The same things were measured in two ways. Each way mixes the same 12 hidden numbers, adds some noise and spreads widely along 6 directions of its own, which tell nothing about the thing.
(in the rows, 128 means zero)
Some things both ways: the first way, then the second way.
[153 151 104 139  81 153 149 111 182 120 187 115 129  84 167 186 115 123
 144 112 121]
[160 139 176 116 147 139 124  95 160 126 125  61 166 112 108 137 110 120
 106 162 119  91 153 142 132 163 134 127 133]

[112  90 130  89  95  73 103 114  99 127 133 134 133 158 122 160 136  95
 168 185 146]
[146 105  97 128 100 156 113 194 148 152 120 116  73 139 119 169 114  82
 165 119 194  86 151 109 127  91 117 135 140]

[151 133 148 116 155 100 118 134 105 152  93 100 147 124 100  68 126 149
 167 148 116]
[ 80 154 151 126 144 112 102 105 105 112 163 121 143 116 107 115 127 101
 143  92  99 161 123 140 113 168 136  89 118]

[146 111 137 129 155 158 143 123 109 137  78 158 113 146 130 118 144 140
 149 143 127]
[173 111 124 110 101 143 114 128 139 142 124 116 134 140  99 157 126 134
 111 145 141 105 125  97 123 142 107 143 147]

[133 142 135 168 152 174 153 130 147 131 143 140 113 103 133 147 130 144
 108 121 105]
[106 100  44 125 126 109 142 154 130  89 163 144 106 122 127 135 135 142
 115 134 131 124 150 102 120 101 141 144 130]

[ 98  92 120 109 117 128 176  77 103 124 129 148 120 123 165 180 174 103
 114  78 163]
[105 123  98 123 104 162 114 177 121 130 131 133 100 146 111 165 139 129
 150 129 160 120 151  91 115 106  97 131 134]

[130 145 115 122 105 103 148 104 148 139 206 122  75  79 191 184 151 113
 162 105 167]
[113 124 120 109 124 137 126 127 134  93 132 129 157 136  84 133 158 136
 110 122  82 163 113 108 130 181 137  80 119]

[ 71 122  93 175 115 226 173 172 145  95 184 167 112 124 105 155 142 122
 113  95 131]
[182 136 114  99 113  98 152 129 170 100 118 122 126 127  99 102 109 113
 124 115 108 109 112 140 104 137 163 107 130]

[ 71 104 127  95 152 101 137 129 120 139  91 141 151 159  99 102 171 109
 122  79 192]
[108 104  77 132 126  95 123 102 132 100 121 145  98 136 132 106 136 142
 114  95 119 131 149 110 107 106 133 133 149]

[166 103 132 132 108  68 107  98 165  82 199  85 123 102 141 183 100 111
 137  90 146]
[114 148 200 152 123 156 102 104 134 200 125 129 147 163 102 107 126 105
 145  99 118 169  93 130  74 165  89 101 123]

[133 153 125 146  87 145  83 158 179 107 213 124 119 103 145 213 100  75
 108 147  95]
[113 153  86 152 131 145  61 149 155 103 176  67  97  78  70 162  58  96
 157  43 165 120 113 172 115 172 191 154 145]

[144 147 123 199 128 155 157  74 107 129 148  97  77 100 202 164 116 141
 132 137  72]
[112 115 108 136  80 152 128 186 142 140 124 149 102 158  86 153 145 106
 146  83 142 154  81 110 125 132  96 104 131]

[122 116 129 137 125 169 117 175 115 131 193 155  75 141 104 121 132 145
 177 169 150]
[145 109 117 108 100 112 134 132 136 141  96 109 129 134 154 132 150 102
 108 204 141 108 160  95 127  86 113 110 119]

[157  73 145 115 139 150  85 133 165 121  95 126 132 164 122 183 127  87
 123 139 108]
[118  47  70 168 153  90 143 101 141 133 149 163  67 160 150  96 122 116
 119  46 119 158 116 111 100  88 120 168 167]

[185 138 168 115 140  48 108 108 146 134  72  85 192 115 137  86 104 151
 124 148  95]
[123 109 119 132 149 106 109  94 111 144 158 153 118 144 151 110 120 105
 117  96 130 143 123 135  99 124 118 137 134]

[132 126 118 117 132 109 140 126 177 119 113 128 141 112 172 139 148 127
 124 124 130]
[146  98 128 114 140 127 126 112 146 114 133 126 142 140 152 136 141 145
  92 155 123 139 151 125 120 144 135 137 127]

[ 99 132 105 156 122 148 170 163 130 122 217 157  62  92 133 171 162 112
 175 102 165]
[196 101 138 104  79 120 115 122 141 164  96 117 123 158 104 148 124  99
 130 128 145 106 115 101 122 131  89 127 157]

[126  86 122 127 101  88 159  79 123 119 121 102 141 141 159 164 138 126
  67  70 134]
[116 111  94 118 114  65 147  99 129 114 129 160 137 131 148  94 149 154
  98 135 113 115 145 109 113 114 109 117 150]

[136 130 108 175 137  71 145 148 119  94 179 131  79  90 113 148 116 140
 181 179 129]
[ 75 114  79 137 109 120 149 173 136 104 142 181  92 172 153 121 149 150
 143  93 148 150 145 136  97  88  96 136 126]

[ 49 104  91 118 136 101 185 122 115 139 104 127 145 138  98 120 182 108
 122  49 193]
[134 129 130 122 128 122 116 148 123 154 110 133  95 128 117 149  97 113
 166  91 169  77 161 119 115 119 100 110 172]

[149 110 115 196 114 233 156  94 103 108 160 133  65 131 184 190 109 146
 109 176  40]
[ 87 149 120 161 124  88 114 111 125 116 153 132 108  95 103 117  81 112
 135  55 136 134 111 172 108 144 152 134 141]

[150 174 107 160  95 146 161 104 122 111 120 113 118  92 188 157 126 130
 104 101  94]
[132 138 141 113 132 106 114  97 158  99 144  84 157 113 131 111 125 130
  97 120 110 130 107 146 120 152 137 119 137]

[115 107 160 141 140 164 107 146 159 135 162 140 135 139 126 154 123 107
 117 145 105]
[192  85 139 105  95 160  93 147 129 184 110 121 107 154 150 167 143  81
 121 188 181  95 145  78 128  98 102 141 129]

[122 165 106 141 123  96 155 116 147 128 179  79 140  73 128 111 124 148
 128 105 116]
[176 102 117 114 103 105 169 149 156 119 138 121 132 122 104 132 125 110
 110 156 119 108 115 111 134 127 137 127 129]

[150 122 157 133 136 130 100 122  95 125  38 145 117 170 182 108 130 136
 117 185 108]
[192  87 123  77 109 167 123 175 152 153 106 156 134 171 160 137 181 104
  91 182 126 147  85  76 118 123 117  71 115]

[153  47 127 117 103 125 180  70 106 101  91 154 126 146 165 216 158 113
 123 122 121]
[122  77  72 138 114  69 155 107 140 124 144 153 100 159 159 105 136 142
 121 114 140 108 167 110 110  76  88 175 163]

[160 139 103 135 101  99 112 140 151 129 151  65 132 125 115  97  96 152
 155 122 128]
[120 118 134 140 133 109 164 128 137 140  98 140 111 148 112 114 110 103
 134  78 114 136 103 140 109 114 104  93 145]

[124 115 123 166 155 190 175 131 146 123  47 156 130 146 171 119 156 144
 108 121 107]
[160  99  98  90 101 151 139 180 154 109 118 149 128 168 121 152 159 138
 123 143 126 147 124 101 119 141 122 100 125]

[107 134 113 115 119 127 123 165 154 149 125  90 160 135  99 106 137 103
 111  78 122]
[192  94 150  74 106 110 154 136 158  98 118 129 150 149 112 115 170 107
 111 146  73 147  90  86 139 158 135  70 130]

[111 131 125 120 122  94 125 109  89 109 130 155  90 128 155 163 152 110
 129 133 166]
[176  88  95 109 101 135 122 155 162 151 120 118 124 135 152 136 150 123
  92 186 153  97 124  77 122  96 117 133 143]

[154  98 142  93 112 117 106 123 148 132 123 110 148 126 140 165 134  83
 132 109 117]
[182  83  83 111 101 155 141 172 163 122 156 114 116 152  72 160 137 105
 127 113 125 123  90  88 138 140 116 139 143]

Other things, the second way, with their names:
j_658: [123 128 166 103 107 153  77 122 134 173  91  70 169 120 197 174 161 132
  84 252 193  64 203 106 151 109  67 123 133]
j_550: [173 129 153 116 122 108 115  96 144 142 127 103 143 123 129 110 104 105
 108 141 118 137 104 134  91 141 146 124 129]
j_216: [180 134 104 102 113 151 113 159 176 103 147 124 132 122  82 129 122 127
 109 102 119 131  73 127 108 173 178 110 126]
j_202: [161 110  81 117 116  87 143 106 132 123 120 173 111 134  93 111 113 134
 108  85 120  95 121 120 113 135 134 127 157]
j_447: [154 112 152 120 134 122 117 122 136 153 134 132 123 138 138 116 119 110
 121 103 126 140  88 116  99 133 115 110 151]
j_464: [138 118 157 106 147  80 102  56 107 121 127 139 135 124 138  89 130 128
 114 104  88 137 131 101 102 152 134 106 157]
j_424: [ 81 153  89 142 119 102  96 136 134 125 148  77 125  78 132 146  91 134
 133 138 173  87 173 137 115 114 128 145 151]
j_723: [152 131 105  92 130 118 128 129 159  94 160 104 164 120 108 128 137 131
 103 137 109 114 117 130 131 165 140 107 132]
j_525: [122 102 104 137 130 147 134 153 108 128 124 159  85 139 116 159 111 118
 125 106 146 137 129 118 114 111 129 138 126]
j_874: [161  75  62 129  81 159 155 223 161 153 117 172  76 180  81 151 143  87
 155  86 138 156  71  85 114 110 115  96 132]
j_111: [173 126 163 129 120 144 122 143 153 168 136  96 130 123 115 137  98  93
 131 141 139 131  95 122  96 136 129 125 130]
j_600: [135 165 215 131 130 118  77  59 174 148 141  40 192 107 129 101 119 109
 103 135 117 124 110 167 115 187 123 120 133]
j_251: [179 110 124 120 107 121 121 111 138 154 114 127 110 149 108 125 112  88
 115  96 135 113  86 120 111 116 110 133 145]
j_446: [110 132 148 120 151  92 115  55 129 102 123 144 134 135 171  69 145 141
  83 118  96 143 131 138  93 119 142 120 122]
j_981: [ 49 147 117 138 127 158  47 132  79 135 145 111 104 113 155 187 121 140
 141 135 204 102 205 121 124 110  90 162 136]
j_438: [191  80  80 100 129 118 186 145 159 121 147 145 138 149 122 101 152 140
  86 190  82 134 108  62  94 104 135 124 127]
j_749: [103 160 124 128  92 149  77 164 135 136 146 127 119 140 101 143 122  97
 168  92 153 161 112 148  94 157 138 104 108]
j_506: [166 121 160  78 149 113 148 101 126 111 116 163 156 154 164  87 160 118
  82 159  79 157 102 125 102 136 139  69 101]
j_844: [173 116 125 108 117 142 136 131 168 117 103 146 119 157  86 103 145 106
 118 104  92 144  93 115 106 152 162  84 114]
j_312: [109 125  96 129 110 148 110 171 123 104 146 122 114 100 110 169 124 128
 115 155 152 131 139 111 129 131 158 133 112]
j_371: [150 166 122  90 134 187  73 165 106 135 115 154  81 161  83 153 102  71
 177  50 154 130 102 141  87 142 142  81 113]
j_620: [102 140 109 103 159  97 108 101 100  78 151 160 125 115 123 107 125 129
 114  73  96 147 120 138 112 157 160  90 131]
j_157: [128 139 117 115 131 121 120 131 146 117 149 142 153 128 131 115 129 134
 108 130 117 146 123 150 100 165 155 104 112]
j_368: [164  98 110 104 122 103 156 106 158 118 118 121 150 135 161 112 152 146
  69 188 120  89 147 108 129 102 110 134 138]
j_62: [146 125 181 116 109 147 103 136 124 170 120 111 144 115 143 159 134 108
 106 185 162  93 136 108 141 133 100 116 128]
j_279: [ 94 140 113 119 130 123 111 116 115 120 111 139 128 126 150 126 134 147
 102 136 139 123 149 126 106 115 117 110 130]
j_301: [ 51 142 133 115 146 106  99  69 107  68 106 128 122 140 212  92 166 149
  90 158 124 152 198 148 105  80 135 127  94]
j_483: [137  91 131 151 137 123 169 120 135 124 132 166 103 149 138  98 128 113
  96 130  93 193  94 122  84 104 161 137  93]
j_239: [146 106 152 110 136 135 136 127 138 115 121 130 109 151 180 112 147 108
 105 166 130 142 135 116 104  79 133 133 105]
j_825: [146 130 124 115 137 144  69 107 126 162 117 128 112 116 165 139 119 121
  98 146 188  57 164 122 120 106 122 140 145]
j_676: [149 106 101  91 122 148 114 139 136 148 137  99 155 140 167 146 169 137
  90 238 152  85 175  67 125  92  86 132 129]
j_321: [116  83 115 134 134 130 122 125 120 147 131 145  92 159 186 119 151 119
 117 149 150 137 153  89 100  67  97 150 131]

Some of these things the first way, each followed by its name:
[170 136 136 116 111  97 108 140 125 146 126 138 124 139  88 157 116 130
 141 144 141] : j_464
[159 126 133 155 135 166 129 113 130 117  39 102 162 153 143 120 112 134
  65  99  71] : j_447
[107 111 117  95 148  92 163 103  59 129  51 151 118 143 141  74 176 144
 171 139 174] : j_368
[103  80 129 133 155 161 139 112  78 117  96 162  66 159 164 146 172 116
 172 164 142] : j_874
[156 124 118  98  72 111 148  91 115  87 139 148 122 111 195 174 147 134
 119 128 139] : j_550
[157 195 114 173 153 145 127 164 136 103 157 124  97  78 101 101 107 165
 161 150 113] : j_111
[ 54 139 145 148 144 175 150 170 135 135 127 173 163 130 109  90 148 113
 133 113 156] : j_371
[109  75 126 104 127  88  89 181 161  89 167 120 132 147 114 129 135  98
 107 126 149] : j_157
[ 89 161 122 164 169 148 111 181 113 105 128 162  98 127  94 104 131 116
 140 157 134] : j_216
[ 78  93 143  96 165  91  88 188 146 152 172 120 129 141  66 103 145  85
 130 107 165] : j_981
[ 71 138 161 188 201 166  82 187 154 153  97 122 165 173  49  54  96 127
  87 136 105] : j_825
[117 142 135 110 127 104 152 102  97 152  75 129 146 125 160 103 156 138
 117 130 131] : j_620
[143 134 119 116 114  75 117 137  97 118 125 120 114 132 106 117 125 142
 134 136 153] : j_424
[145 165 127 126 156 140 133  92 141 109 130 121 135  95 160  80 129 184
 139 164 107] : j_483
[135  97 149 101 131 109 114 157 129 119 157 157 110 122 111 160 145 100
 137 101 186] : j_676
[175  93 161 117 148 167  54 158 191 154  83  82 189 191  91  61  74 155
  94 173  57] : j_525
